All rows are made from the same 7 directions, up to rounding. Whole rows:
In the rows, zero is written as 128.
[[205 158 109 110 150 115 101 130  90 149 152 109 134 171 113 113]
 [112 195 151 132 104 125 131 104 129 121 120 133 138  86 129 161]
 [121 139 126  71  60 118  96  45 119 192 170 146  75 147  62  92]
 [111 140 214 158 111 128 113 120  25 188 101 125 139 129 123 136]
 [101 148 113 111 116 119 129  97 113 123 118 157 140 131 135  78]
 [133 170 122 104 131 111 114  78  68 162 133 127 145 146 119  99]
 [131  99  70 116  84 149 118 112 148  67 185 165 102 139 126  59]
 [105  79 158 151 128 138 133 150 110 139 113 129 123 132 134 127]
 [132 142 159 119 134 116 108  84  35 198 135 104 136 151 108 128]]

The start of a row, then its end:
[ 78 135  92 107 152 118 153  88 155 119 118 120 147]
[105 142 136]
[166 143 112 129 169 120 132 157 143 119 119 108 146]
[137 139 148]
[194  96  98 131 184 130 125 170 142 126 152  80 128]
[158 128 163]
[145 164  90 138 123 139 125 115 105  65 163 134 150]
[116 152 108]
[165 152 188 174  61 150  96 172  66 101 133 176 119]
[134 132  85]
[ 87 107  70 101 191 111 160 103 162 124 110 108 157]
[128 150 128]
[161 179 185 196  89 156 116 180  88  68 133 143 142]
[ 90 155 156]
[123 183 103 124  73 143 124  90 158  68 175 147 116]
[ 82 124 136]
[160 175 130 126 125 122 110 113  74 133 140 128 144]
[140 128 111]
[143 145 179 159 104 137 116 154  92 130 119 136 128]
[121 130 138]
[108  15 164 177 105 161 128 196 110 110 120 158 104]
[152 143  83]
[100  78 137 171 119 161 138 139 109  86 157 116 126]
[102 149 153]
[ 61  75 166 135 103 137 140 113 139 159 113 132 104]
[108 116 147]
[152 131 106 114 187 114 129 112  98 159 136  79 151]
[148 128 155]
[ 92 123 157 146 110 132 128 120  75 131 108 152 142]
[126 143  93]
[110  50 105 108 116 146 137 107 216 144 183  85  64]
[110  85 202]
[ 88  97 126 132 133 131 141 120 127 126 118 132 132]
[122 139 120]
[160 145 195 151  88 131 115 189 163 142  97 151  99]
[121 109 153]
[177 179 152 108  86 113 100 141 143 154 117 162 104]
[148  95 100]
[ 73 100  89  87 144 125 136  22 105 173 179  77 119]
[118 102 162]
[114  57 120 138  89 155 115 118  98 114 175 144  97]
[146 119  83]
[159 117  75 129 199 126 129 117  59 114 156  86 172]
[160 157 114]
[162 140 109 115  81 134  97 112  91 112 166 167 112]
[160 114  48]
[100  99 148 139 142 128 145 151 158 137  96 124 127]
[117 135 153]
[ 91  91 164 140  98 131 138 168 174 129  80 173 108]
[124 129 102]
[138 101 103 153 153 153 130 112  84  96 190  76 139]
[115 143 173]
[128  76 150 107 123 118 123 146 166 189 106 131  89]
[158  93 125]
[ 94  97 125 151 174 136 143 107  57 129 135  89 164]
[122 158 149]
[106 155  57  82 165 109 140  52 123 128 151 106 154]
[127 132 118]
[195 131 121 116 169 112 117 167 140 156 118 106 129]
[167 117 137]
[ 90 105  82  99 126 129 132  63 118 130 163 122 123]
[130 121 104]
[115  92 150 112 192 103 138 128 109 215  83  87 140]
[157 118 157]
[174 174 135 111 154 104 105 114  53 176 118 118 154]
[169 121 100]
[141  86 103 107 158 119 120 118  92 161 136 118 130]
[178 121  86]
[142  67 117 114 153 114 135 197 189 142  75 160 116]
[179 129  71]
[123 173 163 154 107 136 127 126 107 113 126 128 138]
[ 92 136 162]
[179 184 154 180 118 147 121 182 110  64 134 130 150]
[100 157 159]
[124 149  81 137 140 128 139 146 117  51 111 174 172]
[135 179  45]
[161 131 115 101 115 112 121 171 199 128  96 173 107]
[160 114  75]
[ 88 158 110 115  96 139 128  37 106 121 188 105 121]
[ 83 113 165]
[143 208 117  92 152 101 121  64 101 172 137  91 149]
[121 110 166]
[128  99  90  88  95 127 123 116 207 128 150 152  81]
[142  95  98]
[140 102 136 127 157 120 129 153 124 155 106 118 131]
[153 128 126]
[131  64 146 130 114 134 111 140  85 163 131 144 107]
[174 113  74]
[ 72 180 138 138 168 116 158  91 107 128  94 100 180]
[ 78 160 184]
